The rows are grouped in 4 different ways at once. Each group adds its own fixed numbers to the row, and there is some noise. The rows also spread widely along 14 directions, which tell nothing about the answers.
Some rows, each with its group in each grouping after it:
[ 23 -17   0  -2   2 -20 -10  -1 -11  -4   5 -31  17  10   0  -4  11 -14
 -18  24 -23  -5  -5  17  -7 -15   2  14   5  -3 -12  -7  -2   1] -> ror sep (0) (0)
[-16  -2  -9 -16  -3  -4  -3  -4  10  -2   9   0  -2   0   8 -15  24 -18
 -16  -1  -9  -3  -3  12   6 -11   4  -2 -14  -6  13  12  -4  -9] -> Vib pez (0) (1)
[-11 -18   6   2   4  12   7  11   6   1  16 -13 -18  -8   6 -10 -20   6
  -3 -16 -12  18   8  -7   3   6  11   9   1 -13   1   5  -8  -6] -> Vib pez (2) (2)
[  5  -9  -8  -7  -7   8 -17  -4  -5  -1  11  -5  -8   3  -6  -4  -2   3
 -13 -10  -5   0  -4   3   6   4  12 -11  -2   2   9  11  -1 -10] -> Neze Kemi (3) (2)
[  4 -11 -24   6 -17  18   2  -7  -2  -7  14 -10  -3   0  -9 -23   9  -2
   9  -3  15 -27   4   6 -16   2   7  -1 -10  -7   0  15  -7 -18] -> Neze sep (1) (1)
[ -3  20  -3  18  -6  21  10  15 -11   5  10  11  -9   7   6   5 -21  21
   5 -21  21  -2   4 -21  -6  26  -2  21  26   5  -5  14   2  -9] -> ror kuro (4) (0)
[ -1  -7   0   1  14  12  12  15  14 -10  12  -2 -19  -5  -3 -17  -9  -6
   8  -4   0   5  -2 -10   1   9   4  12  -7 -11   4  12 -11   9] -> Vib Kug (3) (1)
[-14   1  -7   0  10  -2   6   8   9   9   5  -1 -13   2   7 -11  -6 -12
 -14 -14 -18   7  -1  12  20  -1  17   7  -1  -8   2  10  -4  -4] -> Neze Kug (4) (0)
[ -7   2 -11   5  -2   6  15  -5  16   8 -14  12  -5  -3  -8  -9   1   4
  10  10  10  -2   4  17   2  -6   5 -16 -27  -1  -5   4   2  -2] -> ror Kemi (1) (0)
[-16   4  -6   1   5  -8  -3   7  11  -2 -30  14 -10   1  -1   7   3   7
   2   0  10  13  -8 -12   8  -7  -8   1 -13   6  -4  11   1  12] -> ror kuro (2) (2)
[ -7  -7  -8  11  14   1   2  11  -4 -30   4  -9 -13   3 -13 -18  -6  -3
   6 -10  14   2   4 -25  -4  -2 -14   8   5  -9   0  16  -8  12] -> ror Kug (4) (0)
[ 10  -6  -8   9   2   0   9   3   8   6  15  -8  -3   5  -3 -23   2 -13
   7  12 -14  -3   2  23  10  -3   9   6 -12 -16 -10   2  -5   0] -> ror sep (0) (0)
[  6   8   3  -1  13   4   5  -1 -10  -6   4  -2   3  -5  -3   5  -2  -3
   2  -6   4   0  -3   0  -8   2   4   4   0   7 -10   1  -3   4] -> ror Kemi (2) (1)
[ -1   1 -15   0  16  -7 -19  -5 -35  -9  -3 -10  -2  15  -5  -1  -8  -5
 -30 -15  -6  -1  -2  -1   5  -4   0  -4   9   7 -10   9   5 -11] -> ror sep (0) (0)
[ 17   8  -5  15   1 -11  10  -7 -14   1   0  -9  16  -8 -11   0  10  -2
  10   6  11  -8   2  19  -1  -8  -3 -10   1  -3 -12  -7  -1   4] -> Neze Kug (0) (0)
[ -8   0 -10  12  -1  -9  10  -3  -2 -12  13  -7   8  -6   1 -17  27  -8
   5   1  15   0  -1  -4 -18 -18 -17  21  -1  -8  -9  -2  -7  -7] -> ror Kug (0) (0)
[ -9  24   6  -4  -7  -1  11  -2  16  12 -17  20  -2  -9  -1  19   8   5
  23  -6   7   5   2   4  13   1  10  -7 -17   4   1  11   3  13] -> ror Kemi (0) (1)
[-32   0  -8  -9   7 -16   3  -3   2  -4 -42  -1   0   5   4  11   3   0
 -17   2   0   0  10   0  -6 -24   8  -3 -13   3  -4  15  11   0] -> ror Kemi (0) (0)
[  0  13  -2  -4   7 -24  -1   0  -7  -2  -7   0  15   1   4   5  19 -14
 -15   6  -4   1  -5  11  10 -15  -6   4   4  -2  -1   2   1   6] -> Vib Kug (0) (2)
[  5  18   1 -13 -24   9   7   5   7   7   5   2   7  -5   2   9   3   1
   5 -10   5 -17   4  14   6  15  31   0   8   0  17  21   1   1] -> ror pez (2) (2)
[ 18   0   6  10  -1 -10  10   4 -20  -6  15 -32  15  -4  -6  -3  -7  -7
  -1  -6  -8 -10  19  18  12  -3   9 -10  21 -15   3   2  -6   7] -> Vib pez (0) (1)
[ -3  -4   2  -9   2   4   9   6  -5   1 -13 -15   5  10  10   3 -14   0
 -28  12  -7 -16  10  10 -12   0  14   4   6  -1   1  10   6 -11] -> Vib sep (0) (1)
[  6   5  13 -22  10 -11 -19 -13  -2  -2   3   6   0 -21  -3  25  20  -6
  10 -19 -13  25 -18  -9   4  -3   4   0 -14  10  -4   0  -1   7] -> Vib Kug (1) (2)
[ -8   5   3 -10   3   7   5   4   8  -7   1   2  -2  11   5   1   2  -7
  -2   8  -8  -7   5 -14 -16   2   5  24  -3  -5  -1  17   3  -3] -> ror Kug (1) (1)
[-27  15 -11   1  -3  -1  11   8  -3  -2 -20  -5  -9  -6   4   6 -13   0
  -3 -37   2 -13  20   3  16  -2  28  -5   5  -7   9  33   2  -1] -> ror kuro (0) (1)
[ 15   7 -10  10 -18  21  -6   5   4   1  16  10 -15  13 -12  -5  -1   7
  25  -4  12  -8  -5 -16  -2  22   2  15  -4  -3  -1  20  -5   0] -> ror Kug (2) (1)
[ 10 -14 -10  19  -8 -12  -5  -2  -3  -3   7 -17   5   7  -5 -14  16  -1
   3  13  -1   2   0   4   6 -17 -23   2   0  -9  -8  -6 -10  -1] -> Vib kuro (1) (1)
[-19  35  -1  -1 -19  -7  14  -9  -4   0  -3  12  12 -17   2  22  27   0
  23 -30  25  -9   9  -7  -1  -6   3   5   5  -1   6  16   3   1] -> Neze Kug (0) (1)
[ 25  13  -6   4  -7 -13  -7   5  -8  18 -13   5  15   1  -1   8  14   7
 -21  13  16   0 -24  21  17   6  -7 -13  13  26   1 -12  -4   8] -> Vib pez (1) (0)
[ 15 -12 -14  11   2 -15  -5   7 -11 -17  -9 -27   4   2 -17  -8   0  -7
  -5   0   8 -11  -2   7   7  -8   4  -4  10  -1   2   9  -7  15] -> Neze Kug (2) (0)
[ 17  -6  10   1   5   4  -8  -1 -19  -3   5 -15   0  -2  -7  12 -12  11
   1  -2  -3   7   4  -7  -5   9  -1  -7   8   3  -7  -1  -1   2] -> Vib pez (0) (1)
[ 26   1  21   1 -12  -4   0   8  -5   3  13 -16  11  22  -1  14  -9   0
   2  25 -22  -3  13  -3  10   7  -2  16  20 -12   2   3   5  13] -> Vib sep (3) (1)
[  2 -18  14 -30 -15  15  -6 -19  17  -8  16  -7   2  -4   2   1  18  -2
   1  21 -10  -3  -1   1 -30  -1   3  -2 -26  -3  10   2   4 -16] -> Neze sep (0) (1)
[  3 -13  -3  11   2  -2 -12   9  -9  -6   6 -18  -6  35  -1 -10 -14  -3
 -26  15 -19   3   7 -13   6  -3 -13  19  13 -10  -4   8   0  -5] -> ror Kug (2) (1)
[-19 -12   2  -9   3  -9  -6 -20 -24 -16 -13 -23  12  -8  -3  17  -1   5
 -13 -14  -4   0  23  -8 -20 -25   3 -12   2  -3  -5   5   9 -15] -> Neze Kemi (1) (2)
[ 17   5  -7  -7 -14  -7 -20  -5   1   6  10  -3   2  13  -4   0  13 -10
  -6   4 -18  -6  -7  18  19   2  13  -5  -4  -1   8  14   4  -2] -> ror kuro (0) (0)

New rows. What belongs after each?
[ -1   4  -8   4  -9   5  -7  -4  -7  -5 -12   3 -10   6 -16   6  -8  10
   6 -12  14  -3   6  -4  14   4   2 -24  -7   3   7  18   1   6] -> Vib Kemi (2) (1)
[ -5 -12  -3  -8  -5  -4   3   4  15  -1  -5 -12  -3 -13   4  -6  11  -5
  -4  -2  -1  -1  -5  13   0  -9  12  -1 -12   1   7   8 -10   2] -> Vib Kemi (0) (1)
[-16  11 -13   5 -12 -10   3   1  10  23 -16  11  -1  17   9   5   8   0
  -9   8  -7  -3   4  13  14  -8  10   7  -4  -3  -2  12   9  -5] -> Neze Kemi (0) (0)
[-15  12   0  -4 -28  -6   9   7   4   4 -25  -7   8  -7   7  23   7  14
  -2 -17  16 -11  12  -5  -1  -7  17   6  13   8  14  19   1   4] -> ror Kemi (3) (1)
[ -8   7   3   3 -10  -1  15 -13   1   2  -4   1   6 -11  -4   6  10  10
  15  -2  10   3  17   7  -3 -11  -4 -15 -12  -9   1   0   6  -7] -> Vib kuro (3) (0)
[-16 -17 -13  13   7   6   9   6   7  -2  19  -2 -13  -6   7 -33   9   3
 -10   0  15  16  -7  -5 -11  -6 -22  12  -7  -4  -5 -10 -14 -15] -> Vib pez (0) (0)
[ -7   3   9   1   2  -5   4  -7  -2  -3 -11   2   2  -8  -5  11   1   7
  14   1   3  13   9  -6   0  -9  -7  -6 -12  -6 -10  -1   5   5] -> ror sep (0) (2)
[-13  -3   3   8  -1  -3  11   7   3  11  -5  -4   0  -3  12   2  -3  11
 -12  -1   0  16   5  -2  -3  -9  -2  14   5  -1  -9  -7  -2  -9] -> ror Kemi (3) (2)
[ -2  -1   0  -8  13   8   6   8  -6  -4   1  -8  -5   1   3   2 -12  -5
  -3  -8 -10  -6   5  -3  -8   8  18  11   2  -3  -4  15  -2   0] -> Vib pez (2) (1)
[  0  -5   0  -6  -8  -4   3   2   3  -4 -19  -8   3  -7  -3   3   8   7
  -8   6  15  -4  -2   2  -2  -6  -3 -12  -5   8   8   2  -4   6] -> Vib sep (3) (1)
[-17   2  -3  15   4   9  21  18  28  14  10  14 -23   6   8 -22 -11   0
  -1   4   1  15  -2   2  20   9  -1  16  -5 -13   3   5  -6   2] -> Neze Kug (0) (0)
[ 14 -10   7 -16   5   0   5  11  13  -4   4 -16   3  -4   8  -4   2 -11
 -12  14 -17  -9  -7  14  -8   2  16  11  -1  -3   8   7  -6   5] -> Vib kuro (3) (1)
[ -8  11  -9  12  -1  -5  -1  -2 -14   8   7   3  -3  -4   0   4   7   3
  11 -25   2  10   3  -4   7  -1   3   9   4  -2 -14   5  -2  -5] -> ror pez (0) (0)
[  7  -6  -4   6 -10   0   2  -5  -2  -3  10  -7   6  -8  -2  -8  12   4
   2   1  11   0  -3   9  -4  -5  -9  -5  -3  -4   1  -3  -5  -8] -> Vib kuro (2) (2)
[ -1 -13 -17  19  10   3  -7  18   2   2   7  -3 -24   3   2 -21  -4   4
 -10 -11   8  15 -20 -13   9   6 -12  18   1   4  -9   3 -19  -2] -> Vib Kug (0) (1)
[ 10 -11   2 -11   8   7   3   0   5  -6  -6  -9   3   9  -3  -2  -8  -7
 -13  27  -9 -11  -1  11 -14   0   9  -3  -8   1  -1   4   2   3] -> Neze Kemi (2) (1)
[ -1  -5   9   5  -4   4  11   6  12  11  29  -7  -5  -6  12  -4   2  -2
   6  -8 -12  16  -2   2   1   2   8  28   3  -8  -4  -5  -7  -4] -> Vib Kemi (2) (0)
[-18   0   0 -10   2   7  14   2   6   0 -26  -4  -3  16   5   8 -19   2
 -13  14 -11 -16  24  -3 -14  -3  17   4  -6  -9   2  24  14  -9] -> Vib Kug (1) (1)
[  4   5  -1  10  12   0  24  -1   6  -5 -10   4   5 -17 -13  -9   0  -2
  16  11  19   0   1  15   1  -5  -4 -17 -15  -7  -5  -5  -4  13] -> Neze Kug (2) (2)
[-11   3  -5   1 -29  11  -4   0   5  10  17   5  -7  10   9   3  13  12
  -5 -11  10   3  -2 -16  -9   7  -3  25   7   1   9  12   2 -22] -> Vib Kug (2) (0)
[ -6 -28 -13  -1  -4 -19  -2   5   1   3 -27 -31   4  -5   3  -8   9   1
 -29   7  -6  -2   1  18   1 -25   7 -10  -5   2   2  -3 -11  -4] -> Vib pez (3) (1)
[  8 -17  -2  -5   2  -1  20   5   4 -12 -13 -32  14 -24  -3  -6   3  -5
   4   7   7 -20   6  19 -28 -10  22  -1  -7  -2  -4   2 -12   6] -> ror pez (2) (1)
[ -3   3  14 -10   1  22  -2  -6 -11  -1  19  -2 -13  -1   0  14 -19   8
   6 -25 -12  10  12 -19  -7  16  14   6   0  -4  -4  11   4 -14] -> ror sep (3) (1)
[-27  -9   9   3  25  -3   2  11  -7  -3 -19  -3 -14  13   6   3 -27   7
 -34   3  -4  26   8 -19  10  -4 -19  -3   8   3  -3  -5   2   4] -> Neze pez (2) (1)
[ 15  23  -4  -8  12 -12  -6  -2 -14   5  -8   5  11  -1   0  21  12 -13
   4  -8 -11  -8 -12   8  -5   3  22  18   1  10 -16  13   6   6] -> ror Kug (0) (0)
[ -6 -20 -10   0  -5  -5  -8   0   8   7 -21  -9 -12  -5  -4   3  -2  10
   2  -4  -8   9   2   3   4 -12  14  -6 -19  -3  -5   9  -3  -2] -> Vib Kemi (3) (2)
[ -4 -16 -13  10  13   4   4  11  -4 -16  -3  -6  -6  17  -7 -20 -11  -1
  -2  21   2  -5  12 -15 -13  -4 -12  11   1 -16  -9  10   0   3] -> Neze pez (3) (2)
[  1 -13  12   2  17  -3  14  10   8 -18  15 -18  -2 -11  -1  -9  -4  -9
  11   5  -3   8   2  -6 -10  -5   0  19   4 -11  -4   0  -7  18] -> Neze Kemi (0) (0)
[-20  -1  10   1  -7  15  18  -3   9  -3  14   1  -9  -7   1  -1  -8  10
   9 -10   7  11  19 -12  -8   0   0   3  -2 -12   7   4   3  -7] -> Neze Kemi (3) (0)
[  4  -2  17  -1   7   2  17  18  21   2  10  -5  -6  -6   6   1  -6  -4
  11   8 -11   9   0  -5   3   5   8  23   5  -8   0   1  -8  21] -> Neze Kemi (3) (1)
[-11 -11   2  -1   5 -12  -1   0   4 -15 -29  -9  -6  10 -12   4 -10   4
  -5  14  -2   6  17  -7  10 -15  -9 -20  -6  -9   7  10  10  14] -> Neze kuro (3) (0)
[ 6  3  1 -2  0  9  0  3  1  0 -2  4 -5 -7 -5  4 -1  7 12  0 11  1 -5 -7
 -5 12  1 -3 -4  6 -1  5 -4  8] -> Neze pez (0) (1)
[-13  22  -6  -1 -14  10  23 -12   4  10 -16  15  11   0   1   5   6   7
   3   8  17 -18  16  18  -7  -5   6 -20 -13  -1   2   8   8 -13] -> ror Kemi (4) (1)
[ -6   6 -17  -4  -7  -9   4   9   8  19 -22   3   1  -3   8  -2  16  -3
 -15   0   1  -8  -9  21  13  -6  16  -2  -6   7   3   8  -6   0] -> Vib pez (3) (1)
[-15  19   3  10  -1  -2  15   1  -8   4   8   8   0   5   1   3 -10   2
  -3 -13   2   8  20  -1  22  -2  -3  -4  14 -14   5   6   6   0] -> Neze Kemi (3) (2)
[  2   6   3   3   7   1  18   8  17  11   1   8  -4 -11   7  -6  -2  -1
   7   7  -4   8  -3  18  11   3   6   0 -10  -9  -3   1  -3   5] -> Vib kuro (0) (2)
[ 10  15 -19   0   6   6   4   4   1  11   9  19  -1  19   3 -11   8 -14
  -3  14  -3 -15 -14  16   1   8  11  17  -8   1  -9  13   4  -3] -> Vib Kemi (2) (0)
[ -5  27   2 -15 -10  -7  24  -5  20  19   6  14  22 -17  19   2  35 -17
  -4   5  -4 -10  -8  33  -1 -10  19  15  -9  -2   4   1  -1 -10] -> ror Kug (1) (2)
[-12 -19   3  25  -5   3  20   4   8   0  -3 -19 -10  -7  -4  -3 -11  15
  26  -2   5  11  20 -14 -10 -11  -6  13  -5 -18 -16  -3  -8   0] -> Neze Kug (2) (1)
[ -8 -16 -13   1  15  11   5   8   9 -10   2  -4 -12   2   2 -22  -4  -5
  -8   7   5  -4  -6  -6 -17  -2  -2  13 -10   0  -7   7 -10  -3] -> Neze Kemi (1) (1)
[  0  -8 -12   9  -5  -4 -10   6  -9   6 -17  -7  -8  15  -2   2  -5  12
 -19   1   2   3  -1  -8   5  -2  -7   0   4   4  -3   7  -2  -6] -> Vib Kug (3) (1)
[-10  -8 -12  -3  12   8   7  -2 -13  -5  -2 -12  -6  -9   4  -2  -5   1
  -9 -21   2  -6   6  -3 -27  -2  18  12  -3  -1 -10  11   1 -20] -> Vib Kug (3) (0)
[ -2  16  -4  10  26 -12  -3  19 -26   0 -18   2  -3  27   3  12 -23  -1
 -32  -3  -3   4  -3 -15  12   7  -5  21  28   8 -11  11   8  10] -> Vib Kug (2) (0)
[ -5 -13  -8   3  -5  -5  10  14  10   5 -19 -11   3  -2  10  -5  10   8
 -13  15  10  -4  -3   1 -15  -9  -2  14   1   5  -3  -1  -9   0] -> Vib pez (3) (1)
[  6  11  -9   0 -26  -9  13 -10  15  14   8   3  16 -27  -1  -9  46  -7
  21  -3  14  -8  -9  36  14 -13   4 -20 -18  -2   8  -6 -14  -1] -> Vib pez (4) (1)
[ 25  14   7  -2 -13   3  -6  14   8  23 -16   7   3  23   4  22  -8  10
 -13  24  -7  -3 -14   4   8  21  10  15  10  16   0   7   4   8] -> ror Kug (2) (1)
[  5 -13   3   4  -1  11   2   7  -4  -4 -10  -5  -1  22  -6  -7 -24  18
 -25  33   6   1  14  -7  -5   7 -15 -15  10  -4   6  -1   7  -3] -> Neze pez (3) (2)
[  9  23  11  -7   1  -1   2  -2  -4   5  26   7   6   7   3   6   4 -14
  -7  -3 -13   2  -1   9  15  11   7   7  11  -5   9   6   7   1] -> Neze Kug (0) (0)
[  6   5  -4  -2  15  11   1   8  -6 -10 -14  11  -6  24  -8  -2 -16   2
 -10  23   7  -7   0 -13 -10  12  -7   5  -2   4  -7  12  11   6] -> ror sep (3) (0)
[ 20   2   1 -12   5  -6 -16   6 -15  -4 -17 -10   4  -4  -8  23  -7   4
   4  -4  -6  -6  -5  -2  -2  10  21  -2   7   9  -4  16   4  15] -> Vib pez (0) (2)
[ -2   2 -18   7  11  -5  -6   3 -14  -8  10   1  -2   9   0 -11   6 -10
  -7  -8   1  -3  -5  -6   3  -6  -6  15   6  -3  -9  12  -4  -2] -> Vib Kemi (1) (2)
[ 19   8  15  -8  -3  -2 -10  -3  -1   1  34   3   2   7  -1   3  14  -8
  -4   4 -14  16 -10  -4  10   8  -8  12   7  -3   9  -3   1   1] -> Vib Kug (3) (0)
[  3  -6  -8   2  -1  -2  -3  -2  -5   1 -12 -11  -5  -5  -6   7  -1   4
  12 -11  -6  -4   7   2  -1  -4  14  -4  -9  -5  -8  14  -1  -1] -> Vib kuro (3) (1)
[ -5   0   2  -1  -9  -3  15   2   9   6   1  -6   6   2   9  -3   8  -4
   0  12  -3  -8   7  11  -6  -5   7  15  -2 -10   0   5   3  -3] -> Vib sep (0) (0)
[ -2 -15  11  -4  -5  -2  -7  10  21   1   3  -6 -11   4   6   1   0   6
  -7  12  -7  18  -9 -11   3   3  -7  14   1   1   8   2  -1   6] -> Neze kuro (0) (0)
[ -5 -11   0   2   5  -8  16   1   5  -4   0 -13   5 -10   2 -10   8  -7
   5   7  -5   3  10   9  -3 -18   0   6 -10 -17  -7  -2  -4   1] -> Vib sep (3) (2)
[-14 -11  10 -12 -14  -3   1  13  14   3  -8 -21  -3  15  11   5 -13  -1
 -21   9 -25  -3  20   1  10  -1  19   7  13 -13  18  19   5   3] -> Neze pez (0) (1)
[ 14   9  28 -22  14 -30  22   3   5 -13 -24 -15  35 -13  -2  19  15 -16
  -7  37  -5  -5   7  22  -2 -18   1 -11   5  -1   9 -10   6  36] -> Vib pez (3) (0)
[ 24   3   4  -3  -1  -1  -8  12  -9  -1   2 -15   1  10  -4   9 -11  -3
  -7  -1 -13 -11  -3   3  10  14  16   6  18   1   5  15  -3  10] -> Vib Kug (4) (1)
[  2  21  -5  -2  -5   0   1   5 -18   3  -4   7  12  27   4   5  -4   2
 -30  15   7 -17   7   3  -1  10  -3   1  23   4   6  13  14  -8] -> Vib pez (0) (0)
[  2  -6  -9 -18 -12  -3 -24  -8   1 -13  -2  -3   3  25  -5  -3  16 -10
 -25  18  -9 -11  -4  -2   0  -9  -4  -6  -7   5  14  17   4  -5] -> ror Kemi (1) (1)
[  1  -4 -10   8  -9   0  -2   1   9  -8 -10  -1  -9   7 -13  -9   1   5
  14   8   8  -3   5  -1   8  -2  -4 -11 -13  -8   4  16   2   9] -> ror kuro (0) (0)
[ -2  -3   4  -6   4  11   5  -1  16   8  34   5 -10   7  10 -14   4 -15
   4   8 -29   8  -1   4  -2   5  10  26 -12 -21  -4   7   1 -13] -> Neze Kug (0) (2)
[  4  14  13  -4  11  -6   9   5   2   8  14   2   4   0   7   5   1 -17
  -1  -1 -19   7  -2   8  20   3   4  13   8  -5  -3  -1  -2  12] -> Neze sep (1) (1)
[  5  15 -13  -2 -18   2  -6  -5  -2   8   0  14   5  15  -5   5  21  -1
  13  10   4 -16   1  -2  -1   3   1   4  -4  -2  -1  16   6  -1] -> Neze pez (3) (1)
[ -9  -7  -3   7  15  -4   6   1   1   4  -2  -2  -7  -8   2  -9  -2   2
 -15  -5   1  19  -4   7   9  -8  -8  -8  -5   0  -4 -10  -4  -4] -> Neze kuro (3) (0)
[ -9  14  12 -13  -8   1  14   5  13  -5  -1   4   5   2   4  13   3  -5
   7   4   0  -8  12  -6   0   1  10  10   6  -7  14  18   5  13] -> Neze Kemi (3) (1)
[ -9   7  10   3   3 -11  10  -2  -8  -4   3  -9   7 -22   3  13   6   2
  16 -24  -2  11  11  -2   5 -11   0   2   7 -11  -5   1  -2   4] -> Vib kuro (4) (2)
[  8  -4  21 -15  -6   4  -2  -9  12  -9  10  -3   5   2  -6   5   8  -1
   5  20 -10   9   3   0  -2  -4  -8 -12 -12  -3  10  -4   0   6] -> ror Kemi (4) (1)
[ -5  13  -1  -3  15  -5  21  -4  -1 -19   8   2  14  -9   0 -13  21 -19
   4   6   9  -8   5   8  -8 -15 -12   1  -7 -10  -1   1  -3   6] -> ror kuro (3) (1)
